The same things were measured in two ways. Each way mixes the same 10 hidden numbers, adds some noise and spreads widely along 6 directions of its own, which tell nothing about the thing.
In the rows, 128 means zero.
Some things both ways: the first way, then the second way.
[144  99 118 113 113 101  80 111  90 107 163 104 120 123  89 160 135 154
 145 144 163]
[172 125 124 155 142 124 120 134 134 141 121 126 106 112 112 145 132 114
 111 138]

[154  89 122 147 123  83  69 126  66 116 147 120 130 116 151 149 136 142
 127 135 146]
[136 148 130 125 122 119 102 125 131 122 106 129 118 145 113 113 122 131
 120 124]

[ 96 128 168 123 113 156 192 150 120 101 159 116  59 126 178  74 136 111
 143  73  89]
[104 121 172 127  85 166 125 104 111  87 110 189  89 114 190 114 131 183
 130 126]

[153 146 100 133 112  94  68 137 109 151 199  87 134 121  91 157 153 128
  92 155 214]
[152 115 141 116 154 110 157 107 130 145 147 106 107 108 139 188 128 128
 127 144]

[113 164 117 146 141 165 216 162 159 134  96 124 121 148 112 120 146 117
 119 102  95]
[111 111 102 170 156 105  84  61 124 116  79 140 158 129 126 123 184  93
 118 127]

[148 117 152 208 124  99 177 151 129 154  86  83 104 141 162 124 114  98
  69 139  75]
[ 97  74 118  94 121 112 114  86 126 105  89 154 131 139 170  85 117 125
 143 149]

[161 102 115 130 104 119 193 170  99 128 120  64 120 113 143 134 160 149
  76 135  64]
[146 106 131 113 155  86 151 103 125 133 173 115 121 154 145 144 127 115
 144 147]

[110 105 186 142 112 128 128 134  53  77 180 115  81 131 164 102 109 123
 136  91 159]
[127 138 137 129 154 134 117 113 130 137 163 136 108 110 131 118 111 175
 132 116]

[166 113 138 178 137 110 137 161 121 169 121  91  97 150 116 151 125 123
  51 153 115]
[140 102 157 107 144 110  71 129 127  87 106  64 121  71  95 168 165 171
 126 135]

[ 92 120 134 128 116 131 131  88 147 122 152 129  71 153  92 127 145 148
 181 117 129]
[138  90 144 137 153 134  99 140 135 132 167 114 161 104 169 182 129 140
 135 137]

[127 109 144 204 112  94  98 119  67 113  91 106 135 138 158 127 131 140
 125 156 136]
[ 91 165 118 152 141 122 124 106 128 156 126 174 108 131 120  50 112 141
 114 141]

[134 132 136 150 146 126  46  83 145 128 139 187 104 165  76 158 146 122
 188 148 139]
[123 140 126 117 163  83 133 139 156 127 182 101 154 125 117 186 123  96
 133  73]

[159  90 159 146 119 131 189 150  57 116  95  94 165 138 206 121 133 132
  91 109  79]
[ 75 162 123 175 105 128 132 122 101 147 161 137 102 133  70 103 141 135
  80 142]

[ 86 129 160 161 128 141 134  98 122 107 189 118  54 142 134 110 124 109
 141  99 162]
[123 145 132 145 148 170 145 129 139 118 172 160  96 132 147 152 123 166
 146  97]

[165 118 112 201  97  83  48  92 121 185 123 114 114 163 112 153 141 115
 160 141 142]
[130 118  92 139 150 165 124 119 135 114 111 131 116 120 128 144 136 153
 127 121]

[152  67 121  54 109 118 105 197  82 115 145 131 131 121 123 115 123 133
 116  78 138]
[151  54 110 122 195  78 105 121 105 142 151 139 152 154 167 165  73  87
 109 145]

[113 138 113 130 145 142  99 147 138 157 138 106 101 142  81 134 119 132
  98 134 198]
[148  97 114 130 180 147  86 122 134 135 138  85 147  96 144 123 132 171
 139 136]

[132 114 125 132 116 102  97  86  90 123 211  84 112 133 125 161 142 150
 127 136 198]
[142 133 156 112  80 158 125 144 140 131 143 110 105 106 125 157 114 174
 126 135]

[109 125 103 205  98 135 131 103 107 131 149  97  99 171  69 141 180 142
 120 135 150]
[113 150 129 141 121 123 108 143 133 109  64 164 123 122 148 105 121  94
 102 104]

[115 107 137 165 101 124 150  64 116 127 164 102  86 176 127 145 140 146
 178 101 136]
[128 112 121 130 119 201 144 119 132 155 204 142  91 148 125 161  87 203
 164 142]

[118 176 144 206 118 117  82 101 133 145 154 149  95 161 117 122 142  96
 177 123 168]
[ 59 116 150 104 101 109 123 104 136 103  72 122 164  92 186 136 156 100
 117 110]

[149 140  82  85 130 135 109 173 177 157  55 130 114 108  82 128 148 148
 166 148  77]
[118  75 138 129 118 130 145 108 115 111  86 158 130 122 225  87 136  90
 132 154]

[165 145  88 175 120  91  38 120 126 182 131 141 133 157  85 165 158 134
 153 154 165]
[100 141 154 129 131 146 135 133 118 136 115  95 115 105 135 177 141 128
 122 131]

[104 124 148 138 158 130 131 132 124 100 124 149 112 129 165 119 120 116
 135 115 128]
[ 96 136 135 127 110 128 119 100 123 134 141 164 118 159 141  91 108 147
 135 129]

[185  77 110 139 132  98 105 155  87 123 105 117 138 113 129 163 146 143
  91 154  77]
[163 145 121  63 116  68  90 128 152 108 103  68 139 157 103  95 121 122
 135 117]

[146  98 143  68 157 134 136 166 172 117  98 126 116 112 114 127  79  83
 109 115 103]
[176  79  95 106 158 100 125 121 134 125 137  44 129 104 103 144 151 129
 122 164]

[103 159 123 139 152 156 164 132 159 113 126 134 101 148 109 132 131 125
 150 117 142]
[ 82 129 147 117 108 127 140  98 138 139 136 133 130 125 144 127 130 127
 145 132]

[175 115  90 148 110 117 183 148 116 188 109  59 137 150 106 165 157 166
  78 137  98]
[141 135 100 165 150 168 119 124 138 130 142 142 114 128 119 153 131 140
 127 108]

[154 121 102  81 133 109  95 150 141 152 101  86 122 101  99 149 105 152
 133 152 147]
[144 159 114  89 125 161 158 157 193 154 145 109 138  93 175  85  99 168
 147 100]

Other things, the second way, with their names:
(326): [143  99 136 161 171 115 133  99 130  87 119 169 149 127 227 183 150  69
 131  70]
(110): [119 157 155 126  66 169 113 133 122 131  96 107  86 134  85 147 132 149
 130 144]
(525): [111 121  97 139 116 136 142 152 149 133 139 142 108 117  99 111 129 118
 117 133]
(554): [136 123  88 137 149 106 142 102 145 119 145 138  99 105  96  91 142 141
 116 119]
(439): [143 132 122 157 170 128 165 121 120 182 212  90 109 131 103 172 128 123
 136 153]
(238): [118 145 164 142 116 113 136  91  80 132  55 172  95 176 193  85 126  91
 115 174]
(327): [136  48 113 132 133 125 193 120 115 161 158 105 132 147 182 179 124  49
 146 175]
(94): [141 143 121 111 139 112 100 127 152 124 121  98 152 139 133 116 131 121
 137 103]
(490): [157 165 113 119 191 140 118 142 156 145 126  84 127 111 129 134 120 143
 136  99]
(213): [ 92 165 143 140 118 118 166 151 130 133 146 155  86 112 120 115 126 114
 109 121]
(408): [171 153 113 118 136 166 155 148 155 146 148  77  77 109  89 143 127 162
 148 128]
(413): [120  96 128 150 158 143 130  99 102 146 150 118 117 128 149 154 133 143
 128 161]
(200): [170 110  79 114 178 142  89  86 139 137 141 124 120 145 136  45  96 182
 158 111]
(530): [154 129  80 125 134 139 128 126 156 140 131 150 131 148 142  63 107 143
 127 137]
(308): [116 171 138 132 124 114 148 150 138 141 109 132  94 100 119  90 126 122
 105 124]
(393): [171  89  76 170 236  82 139  76 119 131 196 151 112 147 115 161 128 105
 130 116]
(519): [132 137 140 115 129 168 133 119 139 156 112 115 138 109 196 123 120 176
 134 157]
(437): [108 118 178  82 128  82 158 128 135 173 161   5 154  80 129 191 147  99
 142 156]
(211): [134 177  91 155 181 146 134 114 172 134 157 144 100 103  81 103 158 173
 148 106]
(410): [118 182 152 177 122 107 134 114 120 145 168 159  76 136  69 147 133 104
 114 103]
(565): [133 226 118 162 137 159 136 126 157 147 109 183  89 137 132  68 103 132
 118  64]
(17): [130 144  97 133 130 139 166 129 151 130 143 171  96 161 128 116 109 112
 141 106]
(133): [103 124 135 114 147 112 165 158 145 105 116 101 120  80 144 186 159  97
 113 122]
(314): [138 109 121 150 124 112  75  84 109 107  94 143 117 142  94 119 158 143
 114 165]
(378): [149  87 134  91  86 125 101  74 139 124  53 105 131 102 167  58 141 150
 151 167]
(374): [103 185 123 158 145 160 142 126 128 135 138 206 114 166 178 146  94 126
 116  78]
(546): [154  96  93 101 189  87  93  86 132 168 184  24 174 127  86 157 134 172
 136 175]
(528): [141 156 111 107 127  96  92 110 194 109 132 172 114  91  79 104 102 157
 135  51]
(45): [128 149 139 125 135 150 157 105 137 138 122 178  80 121 160 102 104 158
 142 121]
(13): [ 93 103  98 133 119 114 145 132 130 117 119 108 158 175 135 169 153  40
 128 127]
(296): [123 144 150 109 114 134 153 102 119 137 115 115 117 157 177 129 126 130
 141 146]
(19): [111 172 135 177 144 134 124 174 159 144 138 164 145  98 139 146 140  92
 110 108]
(161): [174 148  89 153 192 143 148  68 143 151 159 154 122 182 161 135 124 133
 165 115]
(500): [117 166 126 179 189 150 168 125 108 176 186 131  47  95  59 149 130 165
 116 160]
(179): [136 171 109 153 150 119 132 150 161 123 117 154 117 104 108 127 144 108
 111 111]
(96): [110  86 101 141 124 111 120 139 118 131 130  95 167 167 136 150 137  43
 123 135]
(293): [132   4 133  70  77  79  85 129 106  98  74  71 175 131 173 122 124  74
 116 192]
(265): [145 110 119 155 132 128 138  87 106 128 145 123  96 164 106 162 153 118
 136 152]
(347): [141 145  90 163 149 120 112  97 155  95 105 141 127 116 106 109 191 130
 122 113]
(523): [137 108 116  62  78 139 106 113 155 119  79 126 169 156 207  82  93 155
 136 143]
(513): [132 104  85 134 167 156 103 131 135 143 139  99 161 135 155 139 110 131
 127 113]
(352): [152 144  76 135 178 103 100 129 183 120 203 132 145 121  79 149 107 147
 127  44]
(350): [173 156 136 163 206 166 126 128 124 176 175  86  81 104  84 166 130 189
 149 160]
(370): [102 132 140 133 163 133 204 112 115 177 206 149 107 163 188 160  87 105
 146 124]
(442): [ 76 120 172  94  81 125 158 167 127 149 129 101 141 124 169 172 104  93
 128 150]
(417): [137 104 109 121 110 122 109 111 148 122 131 141 133 131 139  76 119 133
 136 124]
(484): [156 135 134 138 163  91 106  99 140 127 100 181 105 136 115 162 114 105
 134 126]
(342): [ 98  75 143 126 147  77 165 142 112 174 168 103 154 102 171 170 114  72
 101 183]
(307): [ 98  85  89 119 107 113 138 100 143 123 117 106 178 151 164 126 150  65
 132 121]

Some of these things the first way, each followed by its name:
[154 122  90 135 177 115 136 121 189 180  68 127 158 137  88 186 138 135
  89 172  87]
(96)
[132 146 140 153 121 103 121 127  85 100 173  76 103 105 123 141 114 134
 121 141 189]
(378)
[124 137  77 144 128 157 121 129 107 130 161 100 114 144  66 159 179 168
 115 139 180]
(94)
[138 153 114 157 134 127 120 100 125 146 168  90 132 131 127 156 135 115
 120 131 182]
(307)
[151 127 119 167 156  93  94  98 171 165 125  92 117 136  68 184 112 112
  80 190 152]
(408)
[158 130  70  21 132 140 133 166 162 128 137 102 133 104  75 158 122 149
 163 107 149]
(327)
[105 108 139 136 115 158 158 137 120  75 108 129  90 148  98 109 129 120
 160 102 106]
(308)
[162 109 152 187 113  93 151 109 124 137  73  99 105 126 162 134 126 119
 143 151  34]
(347)
[123  89 154 136 147 121 121 102 123  94 134 102 100 136 144 141  77 108
 129 119 159]
(525)
[170 100 105 121 114 127 105 185  96 135  78 111 137 146 114 136 125 146
 130 125 133]
(500)
[177  85 122 108 126  68 133 183  97 115 109 126 124 109 131 152 117 146
 116 126  83]
(484)
[ 90 127 117 114 127 202 191 110 139  85 130 111  86 163  78 127 154 157
 170 109 126]
(417)
[120 101 157 100 139 185 151 114 112  92 154 142  92 173 102 133 125 133
 159  90 137]
(352)
[160 100  94 113 113 102 149 151 117 139 122 100 128 132 125 154 143 156
 133 112 106]
(442)
[108 142  81 136 134 191 132 140 142 121 133 104 111 163  65 139 176 149
 116 142 177]
(213)
[112 154  80 122 123  98  95 125 189 176 106 124 129 123  88 132 153 132
 158 146 136]
(519)
[139 113  48  85  94 130 124 146 145 156 119 105 136 124 115 133 179 158
 173 100 111]
(523)
[142  99 103  83 122 100 119 146  92 112 123  96 123 104 121 151 120 185
 152 129 143]
(19)
[137  87 134 129 118 121 152 143 104 100 101 138 118 132 174 117 134 127
 161  93  68]
(314)
[127  98 149 202 108 108 165  83 104 111 145  77  88 149 133 143 132 120
 112 133 105]
(17)
[151 157 125  40 168 115  78 191 171 158 129 172 111  70 109 124 124 118
 138 131 107]
(326)
[114 130 116 176 114 128 100  90 143 142 124 131 135 178  99 136 155 112
 154 133 151]
(546)
[110 118 134 115 115 154 202 118 128  91 136 106 110 150  88 133 144 145
 149 107 105]
(439)
[127 152 107 160 132 112  61 118 140 168 141 124 129 144 100 142 153 124
 124 157 184]
(413)
